The rows are grouped in 4 ways, from coarse to fine. Each group lies inside one group of the grouping before and may be the whole of it. The rows also spread widely along 11 directions, which tell nothing about the answers.
Known rows, each followed by its group in each grouping:
[  8 -23 -18  -1  31 -29 -18 -36   4  -8 -59   1  -9   6 -33  -8  -1 -12
   0   8  -6 -45  -8   9   3] => K490 K952 mul vudov
[ 13   0  16  10  24  14  13 -22 -11  -4 -58   1  11   4 -36 -13  14 -44
 -28  -4 -26 -44  -6 -15   2] => K490 K952 mul rufep
[  3  30 -36 -21  15  71  21  43 -19  13 -10 -11   0  26  27 -18   3  -7
 -61  10  20  26  22   3  40] => K689 K304 Sefas beni
[ 10   6 -16  -4  10   5   0   2  -8  -8  -7 -32  30  24   8  -4 -22  19
  -5  10  -5  -6   8  11 -25] => K689 K711 kino Vupi
[-17  51 -54   4  52  72  24  42 -73  15 -46 -12   5  56  -3 -36 -20 -13
 -83 -48  46 -10  45  -2  46] => K490 K952 rop Nilum
[ -5  47 -19  -7 -16  50   4  59 -22  12  -3 -18  -3  12  16 -26  15   0
 -27 -10  15  38  35 -21  15] => K689 K711 Zarof dov
[ 18   6 -21  -1  28  39  14 -22  11 -10 -31  -5  24  14 -32 -20  -9  -5
  -3  45  -8   4  29   1 -30] => K490 K80 Vek monuv
[  8  22   3  -4  -2  -1 -14   3 -21  22 -18 -10  23  21 -23 -24 -13   0
 -11 -17  -8   4  11 -16 -29] => K689 K711 kino Vum
[ 17   9 -46 -16   9   8 -27   2  -3   4 -22 -17  29  12 -14 -25  -8   2
  -7  17   1   7   1   9 -11] => K490 K80 Vek vori
[ 24  -4 -20 -44  20  -4 -27   4  16  10  25 -24  20  14   3   9 -36  22
  -3  -1  -4  23  -7   0 -40] => K689 K53 nud sovi
[ -9  -3 -33  -3 -24   7  -5  10  -4  26 -25   8  24  25  18 -15  -2   0
 -27  29  11  15 -24  35  23] => K689 K53 Defi zalid
[  7 -71  51  23 -20 -11  40 -37  53  -8  18   0  16   9  21  42 -38  34
  26  43 -26 -11  -7  43 -28] => K689 K53 Kozu tiso
[  0  27 -34   0  26  -6 -18  19 -30  -3 -37 -28   4  19 -14 -19  -6  -5
 -15 -48  16 -25  18 -15   2] => K490 K952 rop fab
[  5 -15 -25 -21 -11 -19 -37  -1   5  20 -13  -4  -2  10   4 -10  -6  21
   1   7   4   7 -13  21  12] => K689 K53 Defi barar
[  6 -31  41  19  12  35  14 -43 -43  24 -37  10  -9  36 -24 -25 -34  29
 -30 -11 -19 -34  24  28  37] => K689 K53 nud Puve
[ 18   1  11  10 -23   7  12  -6  10  -2 -19 -25  28   2   0 -11   0  -2
  12   5 -16  -4  18   4 -22] => K689 K711 miket fak
[ 11  -8  75  23   0  34  42   8  -2 -17  25 -37  -5  11   4  14 -29  31
  12 -45 -32 -16  42 -30 -25] => K689 K53 nud sovi
[-19   2  34  28   6  -8  24   5 -23   8  -6  12  31  36 -18  10 -25  -6
 -22 -11 -21 -10 -27 -22 -46] => K490 K952 mul rufep
[ -9  24   8  16 -56  -6 -18   9 -18  48 -36  27  33  13 -27 -44  24 -20
 -10  16 -21  24 -26 -12 -11] => K689 K53 nud sovi
[ 24  -9 -40 -24  -3  20 -10  -8  25  18 -19  -6  32  -3  -2  -6  -7 -17
 -15  40  16  27  11  33   6] => K490 K952 rop fab
[-32   8   1  24  22   7  46  27  10 -24 -16  12   2  22   2  23   7 -17
 -17  34  -8  -2 -21 -24 -33] => K490 K952 mul vudov
[-18  50 -50   0 -14   4   1  44  20  16 -50  28   9   4 -22 -27  47 -55
 -18  33  16  40  -3 -36 -27] => K490 K80 Vek monuv
[  3   2   6  -3 -32   2 -21   4 -15  34  -7   4  13  13  -9 -23  -8  15
  -6   5  -7  25   5   5  -4] => K689 K711 Zarof dov
[ 10   0  29  13 -21  -3  12  -6  12   2 -32  -3  13  -5  -8  -8  25 -28
  -5  14 -35 -22 -23 -18 -12] => K689 K304 Sefas beni
[-23  14 -37   4   3 -15 -11  19   5   2 -39  16  -6   6 -16 -13  21 -12
  -4  29   9   9 -10  -7  -3] => K490 K952 rop Nilum
[  1 -12   1  15  -7  34  49  16  18 -16 -20 -26 -18   8  40  12  -5   2
 -10  -7  18 -14  53  22  29] => K689 K711 Zarof dov
[ -7  17 -64  -4   5   7   1  26  11 -25  -2 -36  31  30  29  -1  -9  29
  14  37  15  12   0  19 -24] => K689 K53 Defi barar
[ 37  50 -37   2 -21  36  -5  -3 -11  13 -50 -48  63  10 -18 -54   7 -29
   0  -6  12  -1  54   4 -21] => K689 K711 kino Vupi
[ 20   1   4  -3 -12  -8  -9  -9  -6  13 -20 -21  33  12  -6 -12 -11  -4
  -7 -17 -14 -10   0   5 -20] => K689 K711 miket fak
[  3  32 -28 -12  21 -17  -6  24  22 -12 -23 -16  -5  -1 -24  -2  10 -23
  14 -22  19   6  27 -44 -48] => K490 K952 mul rufep

New rows, each followed by its group in each grouping:
[ -8  18  35  24  -5  18  12   8 -11   4 -45  15 -12 -11 -40 -23  38 -34
 -12   2 -29 -13   2 -42   5] => K490 K952 rop Nilum
[ 16  -2  28  -4  10  17  19  -3   2   2 -11 -17   0   7  -5   2 -10  -3
 -12 -21 -15  -9  22 -14 -15] => K689 K711 miket fak
[ 13  -9 -15 -14 -17  21   2  12  23  -4   4 -22  10  -2  26   1   0  12
   1  35  -3  23  14  20   4] => K689 K711 Zarof dov
[-14 -31 -39  -1   1 -59  -1  -5  51 -13 -26   6   5   4  10  28  -4  -9
  20  41  16  -7 -26  24 -30] => K490 K952 mul vudov
[ -6  13  29  12  12  27  12   8 -19  -3 -35  -3 -57   3 -24 -24  15  11
  -3 -27  -5 -15  57 -34  21] => K689 K711 Zarof dov
[ 25  -9  -5 -18  21  10 -12 -30   9  -3 -39 -11  -6  -4 -23 -17   5  -7
  -4  18 -16 -20  16   3   1] => K689 K711 Zarof dov
[ 19 -36  32  -2   4  31   6 -29 -29  32 -11  -3  14  31  -1 -10 -46  21
 -41 -18 -17 -20   5  37  34] => K689 K53 nud sovi
[-24  -5  92  40 -41 -13  21  18  -8  26  -5  31 -30  -4 -29   4  12 -10
   4 -35 -28   6   2 -55 -16] => K490 K952 mul vudov
[ 13   2  -5   4 -16  16  25  14   3   7 -34 -21  31  11  31  -3   9 -38
 -41  -8  -5 -27 -19  13  21] => K689 K304 Sefas beni
[-17   4  28  44  -5   3  25  -5 -46  -1 -18 -10  36  48  -5 -13 -30  28
 -10 -10 -25 -26  -5   3 -27] => K689 K711 miket fak
[ -1  13 -10  -4  -7   9  13   7   9  19  -5  -2  25  25   1  -2 -20   3
 -10  19  13  30  20   5 -38] => K689 K711 kino Vupi
[-33  22 -40  18 -19 -35   8  17  -7  34 -59  22 -15  40  -5 -23  -3  -6
  -8 -28  56   9  41   7  -8] => K689 K711 miket fak
[ 29 -38  15  -4  15 -12   6 -62  37 -14 -37 -12  -3  -5 -26   0 -12  10
  32  29 -19 -29  30  20 -25] => K689 K711 miket fak
[-11  15 -46   7 -14  -4 -23  22 -20 -12 -26 -20   8  18  12 -28  12  27
   5  27  -3  -2  -5  15  12] => K689 K711 Zarof dov
[-13  15 -50   4 -21  10 -25  24 -34  28  -1  -6  31  39   0 -30 -29  34
  -7  12  30  41  18  25   3] => K490 K952 mul vudov
[-26  24 -32   7  -5 -30   0  14  32   8 -69  38 -23  -5 -36 -15  49 -52
   1  30  18  13   0 -28 -20] => K490 K952 mul rufep
[ -4  16  40  23   9  42  34  19 -36  -5 -12 -20  -3  26   3  -8 -10  10
 -30 -26 -18 -21  26 -19   6] => K689 K711 kino Vupi
[-10 -13  12  -8   1  48  26  20 -10  25  13  11 -11  30  23   8 -23  23
 -41  12   6  29   6  18  29] => K689 K53 Defi barar
[ 15  20 -29 -12  -9  17 -15  20  -4  26 -18 -11  12  10 -11 -28  -9  -8
 -12 -24  25  26  36  -5  -2] => K490 K80 Vek vori
[ 14  20 -14 -24  11  54  18  38  -4   6  -9 -20  -2   5  25  -3   7 -23
 -49 -11   8  14  23  -6  26] => K689 K711 Zarof dov
[-13 -27  34  12 -34 -51  -2   3  16  19   6   7  10  17  10  19 -22  16
  11 -15 -16  -1 -32   2 -33] => K689 K53 nud sovi
[ 32  14 -18  -8 -43   5  -1  -2  28  31 -21 -23  40   1   2 -22  -2 -22
   9  -5  20  22  34   9 -23] => K689 K304 Sefas beni
[ 16   1 -52 -11  38  -2 -17  -8 -12  -3 -40 -42 -25  20 -11 -18 -37  26
   6 -64  57 -28  86  20  23] => K490 K952 rop fab
[ 25 -10 -32  -6   2   1   3 -32  51 -12 -32 -13  34  -9 -22  -4   4 -22
  30  60   2   7  20  16 -41] => K490 K952 mul vudov
[ -9   3 -15  16 -41   6 -14  19 -12  -5 -21 -19  -3   4  18 -26  19  31
  13  34  -8   5  12  25  33] => K689 K711 kino Vupi
[ 15  13   0  -6 -19   4  -8  12  -5  11  -6 -21  30  10   3 -14   1  -4
  -7  -3 -15   4 -14 -11 -18] => K689 K304 Sefas beni
[ -6  11 -10  36 -16 -13  -4  -9 -21 -15 -57 -24  19  17 -13 -37  16   6
  20  -3 -20 -47  -5   1   1] => K689 K53 Defi zalid
[  1  -1 -32  15  -9   0  18 -18   9   6 -74   3  29  16   0 -19  17 -39
 -22  41   2 -28  -6  35  11] => K689 K711 kino Vum
[ 16 -23  -7   3 -31 -39 -30 -19  18  14 -34 -14   8  -3  -4 -15   2   6
  23 -12  -4 -25  -3  23   7] => K689 K53 Kozu tiso
[ -5 -13 -28   2  35 -11   5  -8  -6 -11 -25  -5  26  31  -4   9 -24  -1
 -19  19  -1 -23 -25  14 -21] => K490 K952 mul vudov
[-24  -7 -12  37 -25 -46  48   3  59  -6 -24   8  42  16   8  34  -9 -29
  24  31  23   8  -4   9 -76] => K490 K952 rop fab
[ 19  12   9  -5  -6   8 -27  -2 -18  18 -32   4  27  -3 -36 -31  17 -27
 -23   1 -40  -6 -30 -25  -9] => K490 K80 Vek monuv
[ 15  59 -48 -13  -4  27 -24  33 -10   1 -32 -42   7   3 -15 -49  26  -5
  13 -26  17  12  49 -30  -6] => K689 K53 Defi barar
[ 24 -15 -11   7 -25   0  12 -36  25  22 -43  -9  58  14  -2 -10  -9 -29
  -4  23  -1 -16  -7  38 -16] => K689 K53 Defi barar
[-22   6  13  36 -62 -20  -8  12 -14  42 -17  29  26  23 -21 -30  -6   7
   7   6   0  32  -4  -3 -23] => K490 K80 Vek vori
[-29  28   0  10  32  -4  36  37  18 -20 -33  21 -14   7 -16  18  34 -53
 -23  15  -9  -3 -27 -58 -41] => K490 K952 mul vudov
[  9  18 -80  -7  23 -17 -25 -23   5  -1 -56  -8  47  24 -37 -31  -4 -16
   8  43  19  -4   2  16 -40] => K490 K952 mul vudov
[  7  30  24  16 -20  51   8  -7 -21  19   0   0  52  22 -37 -39  -3  12
   4  43 -36  38   5 -24 -48] => K689 K53 Defi zalid
[-24  10   0  16  -3   7  11  16   1  -6 -33  13 -21  12  -9 -16  24   6
   0  31 -18  -1  -3 -15   0] => K689 K53 nud sovi
[ 14  -7  28  -3 -15   5  14  18  18  -4  -8 -18   6 -12  21  16  15 -24
 -17  -7 -28 -14 -17 -12  -1] => K689 K711 Zarof dov
[ 18  34 -20 -19 -18  35 -26  12  -5  32  -1   1  35   0 -38 -37   7 -12
  -2  29  -1  60  20 -22 -29] => K490 K952 mul vudov
[ 17  14  21 -17  33  32  10  20   7 -22   2 -35 -25  -2  -5   2  -1   7
  -2 -33 -18 -10  33 -42 -13] => K689 K53 nud sovi
[  8   3   9  -3  -8   3   4  -6   6  21 -22   4  12  10 -14 -10  -5 -11
  -8  11  -4  11  14  -2 -19] => K689 K711 kino Vum
[-13   7 -49  -2 -33  -7   1  19  10  28 -41  11  21  21  25 -13   8 -19
 -27  36  32  19  -5  41  18] => K689 K711 kino Vupi
[ -3   0   0  -7 -18 -23  -2  33   9  15  -1 -20   0  12  30  14  -9  -3
 -10 -51  14  -5  -7  -5  -2] => K689 K53 Defi barar
[ 20  15   2  -7   7  10 -13 -10  -7  26 -27   3  18  11 -43 -29 -12 -15
 -11 -20  -3   8  24 -25 -32] => K490 K80 Vek monuv
[ 21 -39 -25 -11 -31 -24 -20 -32  36  35 -41   6  -6  -7  -8 -10 -15  -9
  11  -1  40   7  44  52  28] => K490 K952 mul rufep
[ -2  22 -46 -20  14   0 -32  19 -13   5 -42  -9 -11  10  -7 -29  23  -6
 -17   0   5 -10 -11  -6  22] => K689 K53 Defi barar
[ 39   6 -15 -12   9  22 -12 -37  20  -2 -34 -28  26  -2 -35 -32  -3   0
  27  20 -10  -4  43   3 -31] => K689 K53 nud Puve
[ -4  40 -20  -8 -16 -21 -49  33 -18  21 -45  10   0 -15 -36 -36  51 -38
 -14  -9 -15   6 -31 -44   5] => K490 K952 rop fab
[  9   4  42  18 -22  12  -9  22 -24 -21  20 -51  -8   0   7 -11  -9  55
  33 -26 -35  -8  33 -19  -4] => K689 K711 kino Vum
[ -8 -12 -28   1 -21 -35  -4  14  46  -3 -11  -1   6  -7  11  17   4  -3
  23  30  16  20  -3  13 -22] => K490 K952 rop fab
[ -1  13 -29  12 -10 -38 -28  18 -42  18  -3 -37  60  52  14 -13 -47  31
  -8 -64  11 -24 -22  14 -30] => K689 K53 Kozu tiso
[  0 -17  29   1 -27   3   8  12  14  11 -14  -1 -27  -9  16   4  15  -1
 -10   4 -10   1   9   5  29] => K689 K711 kino Vupi
[ 19   0 -29 -28  58  27  33   7  25   0 -30 -23 -18   9   6  22 -27 -37
 -41 -56  53 -18  63   2  11] => K490 K952 rop Nilum
[ -2  26  20   5 -16  43   3  19 -50  44 -10  12  38  33 -11 -29  -9  -9
 -54   3 -19  24  -9  -7   2] => K689 K711 kino Vum
[-38  57 -33  39  18  71  40  76 -68 -27 -10 -21  32  53  27 -24   4  10
 -56   7  -6  -1  -9 -17  16] => K490 K80 Vek vori
[-10 -11  35  28 -18  37  47  16 -13  12 -18  12  15  16  12   7   0 -25
 -44   5 -13  -5  -7   8  26] => K490 K952 mul rufep
[  4  -9 -23 -19  -4  15  15  30  27  -9  -6 -20 -15   0  42  15   5   1
 -15   6  13  12  17  19  23] => K689 K711 miket fak
[  4 -22  -1   0 -15 -26  -4 -20  22  30 -39  21   9   1 -17   3  -4 -28
 -13   6  10  -2  -6  18  -3] => K490 K952 rop fab
[ 17 -10  55  24 -42  15  41   6  27   4  -4 -26  -6  -7  16   6  -3  -1
  19 -35  -2  -6  51 -13  -6] => K689 K304 Sefas beni
[ 18 -14 -61 -27  48  -5 -27 -40 -37  35 -32 -12  32  66 -14 -24 -77  37
 -34 -27  39 -19  21  55  -4] => K689 K53 nud Puve
[-17  17   3  30 -33   0  -2   9 -21  28 -33  26  40  22 -27 -33  11 -17
 -16  27 -21  14 -30 -12 -22] => K490 K80 Vek vori
[ 26 -10 -49 -37   4  22 -18   1  28  15  19 -11  38  14   4   0 -37  20
  -3  46  17  55  15  29 -30] => K490 K80 Vek monuv
[ 32  15   4 -35 -15  19 -67  -3 -40  68 -29   5 -14 -11 -55 -58   0  -9
 -27 -56   9  24  37 -16  45] => K490 K952 rop Nilum
[-22   9  25  44 -64   2  46  17   5  27 -11  15  47  27  14  -2  -4 -12
  -4  20  -2  30   1   8 -37] => K689 K711 miket fak
[  1   2   0 -25  20   1   8  21  13  27 -18  19  -6  13   3  14   4 -38
 -54 -19   4   1 -29 -17   0] => K689 K53 Kozu tiso
[ 20  18 -41 -23  11   1 -43   7  -7 -10  14 -52  17  18  -7 -24 -26  58
  39  -7   5  16  32  -4 -35] => K689 K53 Defi barar
[ 30  10 -69 -26  62  22  30 -11  14  -2 -49 -45  34  42  17   3 -45 -30
 -41 -49  57 -39  50  31 -13] => K689 K53 nud Puve
[ -8  -5 -17  -2  10  15  28  17   5   8   7  -8  25  43  26  17 -42  17
 -25   4  17  12   4  22 -20] => K689 K53 nud sovi
[ 16  30 -12   2   5  41  23  -1   7  -5 -38 -13  43   7 -17 -23  20 -34
 -13  40 -21   6   9 -12 -34] => K689 K711 miket fak
[  4  13 -42 -34  25   5 -28  13  -7  28 -11   2  -9  26 -12 -17 -17  15
 -23 -10  24  23  14   2  -1] => K689 K53 Kozu tiso
[-14   4 -14   6 -54  -7  20  14  55  34 -52  34 -10 -10   3  -8  45 -50
   0  36  25  32   7   6   7] => K689 K53 Defi barar
[ 17 -20  21 -25 -57  45 -14  19   6  48  35   5   3  -7  23  -9 -12  30
 -16  40  -7  74  19  32  38] => K689 K711 kino Vum
[ 22 -19 -22   7  18 -49 -20 -55  10   8 -73  -7  17  16 -43 -20 -22 -18
  12 -26   8 -55  15  14 -28] => K490 K80 Vek monuv
[ 17 -36  12  -6 -22   0 -33 -27  -9   9 -39   3  -1 -13  -5 -22  22   6
 -13  54 -49 -24 -39  38  55] => K689 K711 kino Vum
[ 10  14 -24   0  -8 -33 -22 -14   2  13 -49  -9  29  11 -23 -24   6 -22
   4  -2  -1 -18  -6  -4 -34] => K689 K711 Zarof dov
[-14  10 -25  18   3  11  -5  32 -27 -18 -14 -18   2  23  11 -16  -2  27
  -8   3  -8  -8  -1  -2  12] => K490 K80 Vek monuv
[-10 -34  27  30 -28   3  36  -3  17   8 -55  24  10 -10  14  14  31 -59
 -44  28 -26 -37 -50  26  48] => K490 K952 rop Nilum
[  7   4   9   2 -12  50  45  11   1  29 -11  -2  17  27  15  -2 -24 -11
 -39 -13  23  25  49  17   5] => K689 K711 miket fak
[-13 -12  22  44 -33  -6  53  20  23  -9 -47  -8 -10  -5  24  16  20 -46
  -7 -32  13 -39  21   3  26] => K490 K952 mul vudov
